The rows are grouped in 4 different ways at once. Each group adds its own fixed numbers to the row, and there is some noise. The rows also spread widely along 16 directions, which tell nothing about the answers.
In the rows, 128 means zero.
Some rows, each with its group in each grouping after it:
[114 145 106 107 130 145  78  94 129 131 165 127 110 130 157  87 125  82
 110 161 119 116 151 125 134 101 121 154 145 102 110  77 125 156 105  99
  50 131  98  87 116  77  47  96 100] | H J (2) Lel
[131 121 129 103 131 129 143  78 122 150 106  71 160 132 131 117  97 144
 131 150 148 129 174 128 148 128 156  78 143 133 159 127  73  96  72 120
 115 111  94 119  92 121  64 108 143] | Y E (0) fot
[125 120 136 195 160  99 108 157 150 148 125 115  85 103 106  90 109 131
 126 165  39 195 143 162 161 107 112 150 145  74 151  82 126 152 115 105
  60  72 103 141  89 118 150 132 124] | A Q (1) fot
[101 140  98 177  61 149 172 145  85 182  96 133 207 107  95 151 146 132
 109 117  90 195 115 139 157 142 154  81  89  98 104 183 146 136 116 135
 105 136 120 194  95 220 203 137 170] | L B (1) mutu
[173  97 132 126 129 109  96  88  96 184 128  93 100 130 113 108 138 126
  97 157  86 158 179 127 131 115 136 116 141 116 151 108  61 105 108 141
  73  75  92  99  76 180  90 104 120] | H E (2) mutu
[121 158 190  60  96 121 140 129 125 150 115  73 165 152 120 146 148  60
 122 167 122  86 133 116 113  97 164 121 123 155  82 135  53  72 153 146
 182 160 123 208 111 124 110 141 147] | Y Q (0) Lel
[108 170 156 136 128  87 112 105 151 145 113  89 151 113 156 136 127 176
 168 150 127 171 141 117 162 119 195  24  80  99 132 166 138  65  78 151
 126 174 107 119  84  89 174 150 112] | L R (0) mutu
[132 130 143 158 138 134 162 105 119 164  74 125 161 111  73 130 138 149
 124 125  70 162  97 159 147 146 146 129 135 103 149 129  88 139 112 169
 116  88 127 128  74 226 169 118 142] | V B (0) fot
[103 163 139 147 115 131 133 120 140 146 113 163 125 125 109 131 149 128
 134 136  91 134  79 142 146 147 157 125 117 106 121 144 144 145 153 162
 145 117 141 155  92 140 180 140 163] | V R (0) Lel
[100 169 102 145 143 119 125 127 132 116 123 140 113 156 117 114 109 189
 154 118 145 190  85 153 166 161 181  75 118  99 139 122 151 120 152 134
 128 129 161 128  93 115 164 133 161] | A J (0) fot
[147 166 134 115 112  75  95 167 114 128 155 119  90 117 105 136 153 138
 153 113 122 149 125 114 126 122 171  58  88 103  95 149 131 101 191 141
 123 169 147 152 137 111 189 155 104] | A D (0) fot
[118 132 119 140 161  95 122 163 116 117 148 119 128 145 143 109 106 126
  88 113 165 144 127 140 124 132 162 151 146 163 132  98 127 106 165 126
 154 108 175 119  94 142 101 117 131] | H D (1) mutu
[ 87 163 181 120 145 147 114  89 149  97 129 109  81 132 144 139 155 151
 162 170  73 143  87 152 166  98 134  83 119  58 130 106 163 119 143 161
 100 151 103 103  96 120 196 148 129] | L B (1) mutu
[ 69 154  83 224 132 122 134 113 164  98 138 178 154 116 186 129 120 124
  98 133 137 132 133 161 182 147 116 179 164 122 140  96 235 135 114 117
 149  74 105 126 128 135 115 132 156] | Y E (0) fot
[135 156 135 193 112 116 127 122 177 189 102 174 150 104 108  82 145 103
 101 102  56 130 118 163 145 134 140 156  99 103 111 138 105 150 135 154
  89 105 127 102 103 128 113 126 119] | A Q (1) Lel
[ 67 102 136 142 182  88 136 160 140 127 165 125  44 148 135 127 130 172
 142 175  79 168  69 138 147 129 162 107 119 121 150 119 125 151 168 157
 115 147 143  96  55 106 157 120 137] | L B (2) Lel
[106 172 133 120  66 179 130 117 106 117 149 137 138 110 149 138 179  62
  98 119 102  95 119 142 134  97 121 111  98  95  73 145 168 139 196 138
 116 156 122 161 137 148 163 144 158] | A D (2) Lel
[106 132 102 173 109 146 179 188 128 202  79 156 211  55  62 119 122 108
 116  96  77 157  99 137 121 130 145 126  89  99 111 206 110 205  88 117
  84 130 141 158  89 156 170 118 134] | H J (1) fot
[108 173 126 138 120 161 120 102 124 145 106 172 170  75 125 119 155 106
  96 105 140  97 106 128 132 152 137 136 119 106 135 160 184 172 101 152
 133 110 139 110  79 133 154 134 142] | V B (0) fot
[ 72 177 112 139 152 133  97 125 156  99 142 151 130 139 164 142 126 170
 188 148 118 178  64 132 146 129 195  78 111  93 119 133 172 128 102 127
 111 169 143  74 115  80 164 115 108] | A R (0) fot
[140  72 128 145 155 146 141 117 107 169 125 100 144  70 138 128 108 116
  90 155 109 114 173 118 100 124 135 136 158 152 190 158  90 149  73 113
 117  42 107  92  77 167  83  91 152] | H Q (0) fot
[136 111 133 128 125 121 112 129 121 125 186 129  38 118 151 122 144 106
 115 147  95  93 144 124 123 110 121 112 126 120 133 128 133 134 218 133
 115 107 116 116 125 109 118 131 148] | L D (2) Lel
[172 147 157 138 121 144 121  92 138 139 107 109 123 122 107  96 110 106
 111 125 105 110 156 148 128 124 131 131 145 115 144 108  84 102 160 131
 133  68 128 135 115 143  95 128 158] | V B (0) mutu
[164 135 108 145 153 175 127  97 159 107 112 157 118  99 126 123  92 159
 187 120 105 115 124 131 121 122 137  93 152  84 161 145 137 144  96  99
 103  73 114  61 165 102 102 104 135] | Y D (2) mutu
[ 97 146 128 102  96 134 179 156 113 115 105 107 189 144  83 169 131 100
 166 155  96 140 102 140 146 108 131 129 152 105  83 110 100 131 135 113
 124 157 112 203 158 166 140 124 134] | A Q (1) fot
[128 101 154 112 134 119 122 147  90 188 132  99 109  81 103 133 147  95
  83 171 101 115 145 106 109 123 138 124 123 135 156 164 100 158 114 148
 132  89 121 169  42 142 151 133 154] | Y B (0) fot
[122 203 144 133 123 114  78  84 126  75 130 148  97 171 142 168 168 154
 163 145 114 173  87 150 169 126 151 122 153  68 102  68 194  73 163 164
 141 121 118 132 147 187 216 149 117] | H R (0) mutu
[138 158 113 117 128 161 136  73 106 102 112  82 171 173 126  80  86 112
  85 102 169 145 152 176 149 132 131 161 181 136 135  48 100  98 139  96
 111  76 136 124 115 181  44  94 155] | Y Q (0) mutu
[183 179 137  76  82 106  54  80 120 183 131 112  86 148  94  87 134 116
 150 145 113 139 162  99 132 132 168  53  97  79  98 128  63  84 144 131
  75 142 104 149 124  69 106 141 116] | H J (0) fot
[ 88 164 103 103 121  96 139 163 144 146 112 136 188 168  82 147 124 132
 195 147 106 177  64 124 142 119 189 113 116 110  63 116  78 130  91 124
  93 213 136 150 140 120 123 104  71] | Y J (1) Lel
[146 179 104 142  98 117 130 106 150 176  96 154 184 123 114 105 110 159
 144  79 162 144 124 125 139 167 198  54  88 120 119 183 109  93 119 145
 141 142 150 116 113 113 119 130 146] | L J (0) Lel
[ 77  95 109 154 136  70 179 155 155 141 150 127 119 138 114 145 115 121
 130 165  86 121 111 136 150 128 138 158 140 155 118 120  95 148 170 142
 129 134 119 148 114 132  83 112 124] | H J (0) mutu
[112  87  97 176 127 142 142 154  98 149 172 136  95 110 168 124 111 141
  84 123 137 140 141 130 123 147 162  91 118 160 166 172 151 134 180 118
 149  77 150 121  85 146 125 121 203] | L D (1) Lel
[180 128  89 199 133  91  76 133 127 175 124 203 124 114 110 127 140 139
 112 113  94 168 134 127 125 160 149 165 157 115 134 111 142 125 109 142
 116  45 130 100 130 200 137 115 105] | H D (1) Lel
[153 138 106 158 132 129 107 114 121 126 126 170 181  79 156 196 157 121
 129 124 146 104 146 106 104 129 151 145 163 129 135 153 173 107  80 141
 167  75 113  83 155 207 146 112 105] | H J (0) fot
[133 180 118  78 123 186  74 120 102  91 126 153 159  93 149 172 146  96
 174 159 169 108 128  86 102 104 146 101 160  78 118 140 200 132  60  89
 141 125 116 136 157 103 165 131 126] | V J (2) fot
[101 157 105 126 144  44  98 149 168 143 133 145 153 143 110 132 118 116
 171 179 120 143 121 104 151 131 158 154 150 125  97  80 109 124  74 122
 112 164 114 151 131  76  81 119  60] | V J (0) fot
[174 127  99 177 149  92  82 173 114 110 168 156  71 127 128 136 135 134
 130 108 111 170 132 132 107 122 150 147 146 118 126 103 146 107 180 109
 121  75 146  89 163 176 157 112 106] | Y Q (2) Lel
[102 149 111 184 113 163 164 139 156 108 136 172 131  89 141 139 133 129
 140  86  89 113  90 152 128 130 143 115 101 106 117 184 169 155 191 123
 126 119 137  82 161 135 161 123 153] | H Q (0) fot

New rows, each followed by its group in each grouping:
[151 120  78 149 105 124  98  82 114 178 130 169 153 138 141 121 125 131
 108 133 138 134 159 113 133 168 154 130 155 138 144 125 113 120  85 130
 113  70 106  85 115 149  53 100 136] | H E (1) fot
[125 118 140 103 163 166 102 126 105  63 180  97  31 124 137 150 123 127
 146 166 101 131 121 139 114  82 110 125 168  82 148  87 155 140 190 102
  96  87 118 107 142 147 163 117 140] | H J (0) mutu
[132 139 156 109 152 164  89 113 134  89 156 136  80  99 145 160 149  85
 147 175  96  79 122 123 110  91 112 161 176  91 136  96 161 146 146 119
 131  80 107 114 146 130 145 127 125] | V J (0) fot
[121 150 101 146  94  86 116 109 131 144 137 189 159 107 117 168 177  91
 107 151 119  87 129 114 144 148 109 180 160 120 104 110 179 153 118 166
 141 108 103 147 138 167 118 133 103] | A B (0) mutu
[115 107  96 156 130 116 174 108 146 154 118 145 186 130 134 149 100 138
 124 137 137 112 132 132 136 155 156 142 163 166 146 137  95 119 104 137
 160  86 122 121 118 171  59  96 151] | L J (0) Lel
[123 173 140  92 111 103 116 124 135  96 150 119  74 165  86 125 136 110
 156 137  91 127  96 144 147 110 122 144 138  84  83  69 112 130 221 131
  97 150 126 159 159 119 132 132 105] | H R (0) mutu
[100 143  98 138 116 165 162 145 128  86 129 181 134 116 130 172 119 118
 157 145 135 102 100 126 131 130 117 142 168 104 121 144 196 160 151 106
 172  96 125 176 167 129 153 133 188] | H J (2) Lel
[ 91 149  81 128 123  95 128 135 107 106 155 171 123 128 134 171 162 190
 162 113 160 160  86 116 154 162 177  59 111 108 121 158 201 138 129 154
 121 177 141  91 126 137 186 130 119] | A Q (1) Lel
[ 63 147 131 118 105 129 123 124  98 127 155  86 148 127 181 153 156 104
 104 168 136 145 136 120 150 113 165  87 106 136 108 142 163 104 113 127
 127 170 109 154  86 126 154 135 146] | Y Q (0) fot
[140 121 129 152 147 118 129 100 175 133 143 137 107 125 130 120 118 125
 142 132  74 104 123 149 130 111 130 151 145 118 133 102  85 131 161 137
  97  97 111  58 141 138  65  97  96] | L J (0) mutu
[164 121  99  90  88 157 119 174  45 149 146 109 147  54  77 157 148  87
 115 112 142 126 164  94  86 100 134  82 110  96 114 183 136 171 127  91
  79 130 131 158 135 179 179 119 119] | V J (1) mutu
[107 133 128 126 151  64 106 115 117 171 157 138  88 122 124  99 177 129
  59 114 129 112 107 135 137 157 162 142  99 149 136 127 117 150 165 200
 107 138 149  66  34 141 114 119  94] | Y B (0) fot
[211 174 128 148  85  86  93  90 142 160 113 170 161  80 149 139 160 112
 111  93 174  67 207  93 118 149 147  91 124 129 127 178 160  58 120 154
 186  76 106 113 153 129 111 156 130] | L Q (2) mutu
[ 98 158 112 176 104 173 142 174 135 157 125 154 169 137 116  87 125  69
  85  90  70 154  73 172 121 114 155 174  99 132  79 128 109 161 187 112
 102 122 176 142 113 162 124 109 144] | Y D (1) mutu
[150 126 133 131 170  54 116 188 141 157 126 102 143  98 117 113  91 135
 136 136 168 142 170 102 108 118 172 100 126 149 144 147  92 101  89 111
 150 129 145 138  88  76 106 128 105] | L J (2) Lel
[130 149 132  66 145 118 105 154  88 108 138  98 131 149 112 159 130 138
 163 137 151 153  99 105 102 114 186  84 137 128 106 121  96  99 139 123
 135 164 155 129 132 150 155 113 102] | H D (0) fot
[131 125  92 156 160  72 111 138 146 111 165 189 100 115 137 172 157 143
 142 118 119 100  98 116 120 144 151 161 156 142 128 118 162 144 153 160
 141 106 132  54 159 168 123 106  71] | Y D (0) fot
[120 169 100 103 100 157  89  86 118 123 119 207 164 107 148 191 162 111
 160 169 155  88 113  79 121 162 140 128 180 101 124 148 216 140  53 130
 171  90  96 144 158 127 149 137 148] | H Q (0) fot
[130 184 134  64 174 111  85  46 130  91 125 154 105 150 112 118 159 134
 113 129 177  85  98 143 150 144 111 183 195  92 139  37 167 147 117 176
 114 108 125  66 100 149  96 115  81] | H J (0) mutu
[ 88 149 111 118 138 176 115 117 137 137 133 173 161 150 178 117 126  89
 100 144 153  92  82 121 108 142 176 157 145 169 126 136 143 143 112 130
 176 101 166 107  85  96  65 104 168] | Y D (2) mutu
[120 158 157  70 144 125 131 102 126 104 114 134 144 157 113 161 160 125
 142 131 140  97  85 137 127 119 143 148 166 118 111  91 113 112 134 171
 150 143 132 103 126 175 125 117 104] | H E (1) Lel
[108 141 124 170  99 163 133 117 154 121 131 170 156  88 140 151 152  59
 117 141  63  86 126 145 130  98  87 195 157  96  97 115 162 166 136 120
 107  98  85 126 172 166 123 115 119] | H E (0) Lel
[113 128 146 163 111 180 144 114 138 168 101 129 183  44 146 149 141  96
 118 158  74 112 145 125 125 106 135  97 111 100 142 195 149 151  58 131
 126  98  95 150  96 143 169 134 165] | A D (0) Lel
[154 161 119 135 127  70 135 166 106 125 128  99 123 127  67  90 118 133
 104  71 145 167 138 156 141 134 147 124 117 121 113 102 110 115 199 119
 106 133 165 149 118 161 145 130 111] | V Q (0) mutu
[163 144 156 118 159 142 104 107 137 138  85 119 185 115 133 142 113 119
 135 142 144 123 147 123 100 116 158 142 178 131 149 116  96  84  54 130
 166  74 123 109 116 165 107 109 122] | H E (0) Lel
[106 146  77 121  84 187 141  93 149 144 123 191 168 101 130 146 114 122
 180 141 114  86 106  99 131 155 140  81 134 100 120 178 159 178  89 102
 110 126  98 119 168  76  90 111 153] | L D (0) fot
[ 90 139 138 157 124  75 172 183 146  97 142  85 111 123 109 147 115 139
 167 147  94 163 131 147 171  91 145  84 102 103 102 126 135 105 187 117
 122 175 123 191 142 117 179 154 130] | V J (1) mutu
[141 125  90 171  86  90 140 160 104 183 148 153 123 129 113 120 147 122
  88  91 107 149 122 128 129 152 178  97  77 155 101 177 110 118 208 151
 137 121 158 144 106 171 139 131 154] | Y D (2) mutu
[110 102 105 113 124  89 126 123 142 173 136 126 152 164 118 163 120 126
 175 198  76 144 108 101 127 130 183 113 139 154 107 121  47 115  83 135
 111 147 100 132 132 130  64  88  93] | Y D (0) mutu
[150 156 151  87 112 117 136 132 114 117 126 100 170  81 122 186 149 118
 153 119 158  88 146 101 101 102 154  78 122 121 117 175 136 102 124 143
 160 148 123 125 148 155 163 132 101] | L R (0) mutu
[180 166 121  84 118 141  91 133 101 124 139 120  99 151  79  78 114 104
 124  82 132 132 124 138 106 116 140 122 131 100  97  90  84 129 204 104
  77 125 161 117 150 127  97 112 109] | H D (1) mutu
[130 118  94 170 162 112 114 101 132 139 136 170 109 103 153 134 129 200
 135 120 140 152 120 130 148 163 169  73 127 115 179 153 180 134  93 157
 121  88 135  45  86 139 144 120 136] | A D (1) mutu
[ 85 129 109  78 117 115  76 104 109 131 180 147  70 173 163 158 167 123
 154 202 109 131  97  90 139 129 163  99 137 117 106 111 133 126 130 143
 105 165  98 106 111  87 108 117 119] | H E (2) fot
[164 202 130  81 113  78 100  79 148 120 101 154 118 135  77 113 147 135
 174 122 138 103 130 114 167 136 116 103 146  62  96  88 144 123 121 151
  97 154  95 142 161  86 116 150  81] | H D (2) mutu
[152 143 131 174 163  79 130 175 167 114 108 126 172  74 116 140  96 131
 160 121 131 136 162 123 117 111 148 135 150 126 138 132 139 103  80  96
 150 100 129 127 156 121 134 125  89] | V Q (0) mutu
[125 181 130 150 114 175 136 128 158 128 102 142 179 132 164  94  96  93
 120 106 147 108 125 141 122 128 171 114 119 140 116 157 126  95 143 103
 180  97 156 149 124  78  90 136 191] | Y D (2) fot
[125 154 102  98 101 143 155  37 114 113 132 116 193 129 165 149 146 147
 120  91 189  85 145 131 150 137 167  78 116 139 126 150 137 104 105 158
 114 154 109  35 131 164  63  93 107] | Y R (1) mutu
[113 182 143 103  82 243 122  80 123 146 120 156 194  97 165 108 149  47
  79 103 141  53 108 136  92 121 146 141 115 125 110 172 144 158 140 129
 143 105 145 105 102 121  96 112 181] | L R (0) Lel
[151 167 181  76 206 115 121 110 144  67 117 105  90 102 113 115 133 149
 149 108 162  83 112 144 117 100 134 126 151  97 163 102 140 132 145 152
 139 118 154  55  99 107 143 126  91] | V R (2) mutu
[146 128  80 166  91  95  74 145 136 162 160 183 118  96 150 167 125 109
 160 180 112 128 168  70 118 142 155 104 138 118 117 162 164 113  99 100
 143  89  90 166 168  85 124 138 137] | H J (0) fot
[126 165  94 171  79 154 154  96 182 155  93 187 156 103  91 111 102 131
 189 125  62 118 110 132 165 151 133  84 109  70 111 165 137 165 114 113
  88 123  97 152 172  74 112 135 151] | V D (0) mutu
[133 150 169 113 174 106  98 145 142 137 114 137 104 148 112 108 135 119
 118 137 121 126  99 145 119 126 146 169 166 122 142  83 105 117 152 155
 160  87 154 122  77 134 131 136 126] | L E (1) fot
[132 152 147 143 131 121 105 185 134 144 119 116 120 162 129 101  98 102
 133 158 106 178 122 136 115 121 176 127 133 136 115 115  85  82 166  96
 171  92 164 200 100  89 127 140 184] | A Q (2) fot
[173 109 132 190 139  62 144 178 132 173 110 114 118  90  79 137 109 154
 141 129  76 177 160 133 135 126 154 110 120 113 149 155  88 110 131 129
 123  72 119 158 113 171 169 136 126] | Y R (1) fot
[ 74 121  94 108 142 116 155  98 124 125 137 136 153 125 122 138 143 141
 146 150 115 120  92 124 154 135 142 123 134 121 124 114 118 178  87 146
  71 179 108  60  99 129  79  85  83] | V B (2) fot
[ 84 167 121 153 143 136 122 156 176 129 122 182 150  97 153 127 125 136
 165 120 122 118  79 121 129 136 172  92 103 110 116 174 179 153 110 127
 140 155 148  99 120  57 150 136 121] | L D (1) fot
[120 121 148 146 196  89 155 130 176 126 105 126 180  95 150 142 121 153
 142 121 133  94 120 140 123 120 169 134 143 159 156 140 100 116  77 164
 156 122 139  40  99 135  83 103  80] | A D (1) fot
[143 200  98 128  88 126 105  83 157 130 122 181 149 122 109 103 129 125
 151  92 141 102 124 126 152 159 133 108 125  81 101 119 153 137 140 129
  98 141 116 102 168  86  94 131 105] | L B (0) fot
[106 141  70 119  93 145 122 111 104 116 177 178  95 143 120 143 151 101
 113 131 130 100 101 131 142 153 120 157 154 116 105 106 168 173 197 125
 110 109 122 135 154 151 104 113 146] | Y J (0) fot
[179 154 118 113 121  38 131 154 135 170 102 141 130 133  44 108 134 136
 143 101 127 140 133 118 136 150 153 118 122 119 107 128  75 119 146 150
 120 131 138 153 125 124 116 134  91] | Y Q (2) mutu
[143 176 108  93 114 129  88 101 113 136 136 123 161 136 150  85 116 118
 106 102 207 119 158 112 123 149 183  88 119 141 127 126 130  96 107 110
 128 135 152  93 103  75  61 119 132] | V Q (1) mutu
[106 155 105 132  85 133 130 140 138 130 144 155 126 142 125 136 144 103
 163 141  83 133  96 125 138 120 152 109 105 103  76 141 126 138 161 109
  99 162 113 138 164  98 123 123 126] | Y Q (2) fot
[145 159  89 119 127 111 104 129 112  77 158 154 121 124 122 147 132 127
 142 111 167 116 134 126 128 139 125 142 174 108 120  89 177 133 154 108
 124 109 130 109 182 143 118 117 105] | A Q (0) fot
[155 105 116 107 136 118 129 148 118 150 137 116 113 120  88 128 101 116
 140 148 123 118 147 115 102 123 138 129 156 133 141 126  75 145 125 104
 116  93 121 142 131 120  83 103 130] | Y E (0) Lel
[ 67 151 115 140 116 160 149  46 120 124 138 162 161 115 175 127 187  88
  45 121 137  61 108 165 171 142 104 201 153 131 133 102 195 183 127 182
 111 100 104  69  71 185  84 110 135] | Y R (1) fot
[183 139 100 188 146  55 119  61 175 149 115 164 136 113 140 110 124 174
 135 103 139 114 178 138 168 162 155 118 143 126 157 115 118  82  93 166
 123  82 100  39 131 145  64 114  91] | V J (2) Lel
[126 145 128 115 144 149 133 104 102 128 107  86 174 114 111 107 134 128
 118 111 113 161 120 149 137 103 148 109 120  98 125 111  90 134  88 127
  57 154 125  66  87 177 119  91  86] | V B (2) fot
[162 198 117 195 105 120 128 149 161 123 101 157 210  88 134 103 110  97
 103  57 162 122 166 151 125 132 145 145 123 125 103 145 163  89 141 106
 165  95 153 142 167 134 125 140 135] | A Q (0) Lel
[129 126 136  49 114 159 112  88  81 120 148 107  99 125 130 157 160  83
 122 189 132  73 142  99 121 106 113 117 170 110 130 108 141 145 119 132
 123 110  89 162 113 129 110 126 146] | Y D (2) mutu
[121 149 157  73 147 130 136  97 119 118 105  70 186 103 139 118 117 105
 112 141 173  97 172 122 131  99 132 122 155 126 137 111 109 115  58 115
 116 137 100 112  98 110  74 116 105] | H Q (1) fot
[100 138 106 127 191 104 126 126 161  66 149 110 119 123 142  99  69 151
 149 129 166 131 138 145 142 116 124 148 171 119 153  70 154 148 104  83
  91 124 125  63 140  68  59  94  90] | H Q (0) mutu
[ 93 122 127 160 139 112 200 118 157 130 115 153 194  67 153 146 158 111
  95  94 130  51 120 139 135 131 138 149 118 166 136 183 142 157 121 170
 155 134 127  54 101 158  94 111 114] | V Q (2) fot
[119 134 119 137 133 130 166 134 158 123 121 161 155 125 137 162 111 149
 166 115 133  91  92 123 116 152 175  96 135 156 134 173 120 115 161 144
 194 112 151 110 146 129 112 122 156] | L D (0) fot
[151 143 158 169 169 137  93 129 130 123 128 139  86 162 118 122 146 155
 128 114  59 195  68 178 125 117 162 147 140  95 132  80 101  97 192 163
 115  84 162  64 102 230 190 112 117] | L B (1) Lel
[111 165 152 109 155 126 151 159 163  76 114 118 174  83 123 149 104 114
 173 129 152  90 129 123 118  88 127 126 144  99 113 131 155 135  97 101
 141 162 124 123 169  80 128 130  94] | H B (1) Lel
[157 185 127 141 140 125 134  84 183 144  89 189 168  69 100  92 132 118
 121  67 153  52 130 143 133 153 126 152 130 101 138 148 150 164 109 162
 130 100 136  71 124 104  94 128 106] | V J (0) Lel
